The groups are shells around one centre, one inside the other: the same stretched ball of 6 dimensions in 8 sizes.
Some rows, each with its group after it:
[-15  -7 -51  -9 -13  29 -43  17  21   2 -14   0  -4 -41 -10   4 -17   5]
(4)
[-55 -34  -4  28 -40 -36 -32 -55 -65 -38 -35  18  55 -41  21 -45 -36   6]
(3)
[ -3 -16  21  20 -62  20   9   8 -45 -25 -49  20  -3 -20   1  -4  20   6]
(5)
[ 48 -34 -62  -7  -7  56  -6  65  42  17 -22 -15 -57  -7 -45  18  40  15]
(3)
[-56 -23 -46  11 -13 -44 -65 -52 -15 -11 -15   7  54 -47  10 -49 -59   1]
(1)
[-40 -19 -19   5 -25 -10 -36 -24 -27 -28 -14  13  37 -40   5 -11 -32  -1]
(4)
[  4 -24 -42 -18  -3  16 -26  26  16  -9   8  -1  -8 -23 -24  22   3  -4]
(4)
[ 23 -15 -54 -11 -14  46 -24  48  33  16 -20  -7 -42 -24 -25  10  21   9]
(6)
[ 10   0  12 -17 -43  47   3  48 -22 -23 -12  15 -31 -25  -2  42  40  -9]
(7)
[-19 -41  -3  -1 -26 -27 -19 -14 -63 -35  -8  11  10 -29  17 -18  20  -6]
(0)
[  4 -57 -85  -5  17 -22 -51   1  13  12  -4 -19 -12 -25 -16 -40   5   9]
(3)
[-11 -13 -45 -16 -10  31 -38  23   8  -9  -3   0 -10 -39  -7  16  -3   0]
(4)
[-13 -41 -57  21 -13 -14 -38 -18   4   4 -34  -4  16 -26 -16 -44 -24  16]
(7)
[ 28 -31 -41  13 -27  26  -8  31  15  14 -43  -5 -33 -11 -28 -16  24  16]
(2)
[ -2 -37   4  12 -43   9   3   6 -54 -32 -33  12  -5 -21   4  -6  27   6]
(6)
[  0 -21 -28   1 -28  59  -8  33  -5 -23 -25   5 -13 -29 -18  31   6  12]
(5)
[ 30  -2 -27 -18 -29  51 -13  62  20  13 -20   0 -57 -22 -15  21  45   0]
(1)
[  6 -27 -46  12 -18  31 -15  18  24  -2 -29  -1   1 -17 -37   5 -15  14]
(1)
[-24   1  11  -4 -42  18 -15   6 -27 -31 -14  22  16 -34   2  22  -8  -8]
(7)
[-13 -21  15   4 -45   4  -3   2 -52 -35 -23  18   6 -26   9   4  17  -4]
(4)
[-30 -40 -11   8 -23 -32 -25 -29 -49 -35 -10  12  35 -29   6 -21 -12  -3]
(6)
[-21 -28  -8  -5 -28   2 -21  -1 -47 -34 -10  12   6 -35  12   1  11  -3]
(4)
[-27 -52 -16  18 -28 -23 -21 -29 -62 -35 -26   8  23 -31  13 -33   0   8]
(2)
[ 11  -3  -4  14 -55  34  -4  26  -6   4 -53  11 -25 -22  -7  -8  21   9]
(7)
[ -4 -46 -68  11  -6  28 -30  10   6  -6 -29  -9  -6 -30 -20 -13  -7  22]
(0)
[ -5 -39 -63  -1  -2  45 -26  21   9 -17 -13  -6  -4 -32 -25  18 -10  16]
(3)
[-46 -58 -69  -7  20 -45 -64 -42 -25 -29  18  -5  45 -44   3 -30 -38  -1]
(3)
[-15 -33 -65 -11   4   3 -49   4   5  -5  -1  -7  -1 -39  -6 -11  -9   4]
(4)
[-55 -26 -43   3 -12  -9 -55 -33 -27 -29  -9   7  42 -54  13 -19 -46   4]
(0)
[ -7 -40  11  13 -39 -19   2 -10 -55 -36 -22  16  16 -13  -2 -10  15  -2]
(2)
[-21  -9  33   4 -53  -5  -1  -6 -53 -39 -19  27  22 -24   8   9   4 -11]
(1)
[-38   0  30  15 -63  10  -9 -15 -56 -40 -36  30  30 -38  18   3 -14  -2]
(1)
[ 16 -44 -47 -17  -2  16 -21  32  -8 -10   1  -8 -32 -22 -12   7  36   2]
(6)
[-10 -16  17  22 -55  10   4  -3 -34 -27 -42  21  18 -18  -8  -2  -4   4]
(2)
[ 21 -36 -29 -16 -10  39  -1  45  -2 -23   3   0 -24 -14 -29  41  31   0]
(2)
[ -3  20 -10  18 -63  76  -9  34  14   3 -65  15 -18 -35 -11  13  -8  18]
(3)
[ 13 -37 -16 -16  -9  -5  -7  21 -12 -23  12   5  -5  -9 -23  20  23 -11]
(0)
[ 15  -2 -42 -12 -19   6 -36  29  37  28 -17  -2 -28 -22 -18 -13  11  -4]
(3)
[ 24 -13 -19 -12 -24  12 -11  37  15   6 -10   3 -27 -11 -24  10  28  -7]
(6)
[ 17 -34 -34 -21  -9  53  -5  51  -7 -25   3  -2 -34 -23 -20  46  36   2]
(2)
[  2 -13  -2   2 -37  33   1  23  -8 -22 -21  14   1 -18 -21  27   4   0]
(5)
[-22 -43 -14  17 -34  27  -5  -4 -52 -45 -31  11  15 -32   0   6  -1  15]
(1)
[ 26 -35 -65 -15   6  10 -29  35  37  15  -1 -13 -29 -13 -35   0  18   2]
(5)
[ 23   0 -25   9 -44  79   1  54  27   6 -50   4 -38 -20 -30  25  15  18]
(2)
[-20 -28  -9  30 -43  -7 -13 -23 -25 -19 -45  14  32 -21 -10 -27 -25  11]
(0)
[-36 -61 -27  21 -16 -45 -30 -47 -56 -36 -19   7  45 -29   6 -43 -22   7]
(1)
[-22 -52 -45  15  -8 -37 -36 -32 -21 -15 -16   0  31 -25  -9 -41 -22   7]
(5)
[ -2 -20  28   9 -58  29  14  18 -60 -39 -35  21  -9 -22   8  16  35   1]
(7)
[ 17 -15   6  14 -55  37   9  31 -22  -9 -49  12 -27 -16  -9   3  34   9]
(6)
[ 21 -34 -22   9 -36  49   6  39 -16 -13 -39   1 -34 -17 -17  11  37  16]
(5)
[  5   2  20  -7 -50  37   7  35 -20 -24 -20  20 -14 -20  -8  35  25  -8]
(5)
[ -7   7 -36  -5 -23  20 -37  17  36  11 -18   6   2 -30 -22   3 -24  -1]
(7)
[-16  -7   6   6 -44  34  -3  11 -23 -33 -25  20  14 -28  -9  26  -8   1]
(7)
[  6 -42 -33   9 -19  19  -8  13 -10 -18 -23   1  -2 -16 -24   3   6  11]
(6)
[-31  -6 -17  -8 -21   5 -33  -5  -7 -25  -1  15  29 -36  -7  15 -30  -8]
(0)
[ -1 -25 -40  23 -37  43 -16  14  -1  -1 -56   0 -13 -30 -13 -16  -1  25]
(0)

New rows, each followed by its group:
[ 14 -17  17   1 -49  48  20  40 -32 -32 -26  16 -20 -14 -13  39  36   1]
(5)
[-18  -8  31  13 -58   9   4  -3 -47 -37 -31  27  21 -23   2  11   0  -5]
(0)
[ 12 -27   7  28 -59  20  11  13 -34 -12 -60  12 -15 -12  -7 -18  27  14]
(1)
[-14  -4 -32   0 -27  55 -22  23  14 -16 -23   8   3 -37 -19  29 -22   9]
(0)
[-10 -34 -52 -17   8 -49 -54 -11   5   5  15  -5   8 -26  -7 -32  -4 -12]
(3)
[ 33  -5  12  -1 -53  48  18  54  -6  -6 -35  13 -41  -7 -20  28  48   0]
(5)
[-11 -27 -49  10 -17 -14 -41 -10   6   9 -28  -2   5 -29  -9 -40 -14   8]
(6)
[-14 -13 -32   8 -33  54 -21  19  -6 -17 -36   6  -6 -40  -7  13  -9  16]
(5)
[ 20 -18  -5 -28 -19  34   2  51  -6 -25  13   8 -26 -14 -21  53  38 -13]
(1)
[ 13 -19 -64 -20   8 -12 -46  21  50  24   8  -9 -13 -17 -33 -10  -3  -8]
(3)
[ -1   8   7  11 -59  51  -1  28  -9 -10 -48  18 -13 -28  -6  15   7   7]
(4)
[ 17 -35 -62 -19   3  16 -34  35  16   8  -1 -12 -36 -25 -16  -1  28   2]
(7)
[ -8   0 -61 -15  -8  22 -53  21  41  19 -10  -4 -13 -40 -14  -4 -16   1]
(0)
[ 28 -40 -60  -7  -4  19 -22  36  21  13 -15 -12 -38 -14 -28  -7  29   9]
(5)
[  3 -42 -34   7 -22   7 -18  10 -23 -10 -28  -1 -14 -24  -4 -18  21  10]
(4)
[ -5  -6 -10  18 -51   4 -19   2 -11   7 -51  11  -6 -26   0 -32   3   7]
(1)
[-29 -21 -55  19 -18 -10 -50 -25  13   5 -34   1  28 -36 -12 -41 -46  13]
(7)
[ 19 -11 -21 -15 -27  34 -12  45   2  -1 -15   3 -39 -22 -10  16  37  -2]
(4)
[ 31 -14 -26   8 -40  69   6  55  16   5 -47   1 -45 -15 -29  19  31  17]
(7)
[-42 -12 -35  18 -31  20 -39 -19  -7 -17 -36  10  33 -46  -2 -13 -49  14]
(2)
[ 25  11 -34 -16 -30  62 -18  63  39  19 -24   1 -51 -26 -22  26  26   3]
(0)
[ 12 -10  18  13 -60  29  12  25 -28 -15 -45  17 -17 -14  -7   6  29   4]
(6)
[-21 -35 -60   2   1 -33 -53 -21  10   3  -6  -4  24 -30 -13 -37 -30   1]
(6)
[ 17 -34  -4   6 -39  47  14  36 -33 -30 -30   8 -24 -16 -14  26  38  10]
(5)
[  9  15 -12 -12 -35  38 -16  40  29   6 -17  12 -18 -23 -23  27   4  -6]
(2)
[  0   7  40  14 -80  60  20  33 -47 -30 -56  27 -19 -26   7  26  31   5]
(3)
[-38   5  -2  10 -49  39 -22  -2 -25 -29 -35  21  22 -47   7  13 -29   6]
(0)
[-14  -2  -2  -7 -35  31 -14  18 -12 -25 -12  16   5 -32  -7  30  -4  -5]
(6)
[ 24 -13  33 -11 -50  33  24  47 -39 -31 -14  19 -30  -8  -8  41  58 -11]
(1)
[ 31 -22  18 -22 -37  41  21  59 -38 -32  -3  12 -46 -10  -7  49  73 -10]
(3)
[ 16 -40 -33  22 -33  24  -5  17 -10  -1 -50  -2 -21 -16 -18 -21  21  21]
(0)
[-25 -45 -69 -10  19 -19 -51 -16   9 -17  17  -6  31 -32 -21  -7 -36   0]
(3)
[ 28 -14 -13   8 -45  55   8  47   4  -1 -44   5 -38 -13 -24  16  33  12]
(4)
[-22 -13 -17  12 -45  47 -19  10 -32 -24 -44  11  -5 -45  11   2   0  15]
(1)
[-15  -9 -39  -3 -22  16 -40   9   4   0 -21   3  -4 -40  -1 -10  -8   4]
(4)
[-29 -31 -65  -6   6  -7 -55 -13   9 -10   2  -3  23 -40 -11 -13 -35   3]
(6)
[ 35 -23 -46 -14 -12  58  -7  62  31   4 -12  -6 -45 -14 -37  34  32   7]
(5)
[ 24 -29  -7 -20 -22  37   7  51 -22 -26   1   5 -36 -14 -14  42  53  -6]
(5)
[ 15 -51 -13  -7 -12 -10   1  15 -25 -29   6   5  -2  -3 -23  14  28  -7]
(3)
[-10 -26 -72 -19   7  35 -47  25  19  -7   5  -9 -13 -43 -14  16  -7   6]
(0)
[-14 -22 -54   2 -17  28 -39  11   2  -3 -27  -2  -9 -41  -4 -10  -8  14]
(5)
[  8 -48 -13  18 -39  35   8  19 -47 -29 -43   4 -21 -21  -3  -1  36  18]
(3)
[-30 -18 -49  -4  -9  10 -47  -5   5 -13  -7   3  20 -43  -7  -1 -32   3]
(4)
[ -9 -21   7  24 -58  50  10  13 -43 -35 -53  17   0 -27  -3  12   8  17]
(0)
[  0 -23  -7 -10 -24 -15 -18   9 -24 -15  -3   9  -4 -20  -2  -3  21 -12]
(6)
[ 49 -35 -55  -3 -13  37  -7  57  35  23 -27 -14 -57  -4 -40   0  44  13]
(3)
[-18 -16   2  19 -52   2 -14  -9 -42 -16 -47  16   6 -31  12 -26   4   6]
(2)
[-30 -27 -34  10 -19   1 -32 -16 -12 -22 -19   7  31 -35  -9  -9 -33   7]
(4)
[-12 -12 -44   2 -24  33 -35  15   8   0 -29   1 -10 -40  -5  -5  -8  11]
(4)
[ -3 -52 -61   0   3  -1 -31   2   1 -11  -7  -8   3 -23 -21 -11  -5   9]
(4)
[  3 -20 -37 -19  -5   1 -30  20  14  -4   9   1  -5 -22 -20  12   4  -9]
(4)
[ 42 -13  -5  -8 -33  32  12  55  18   1 -16   7 -35   3 -39  30  40  -5]
(3)
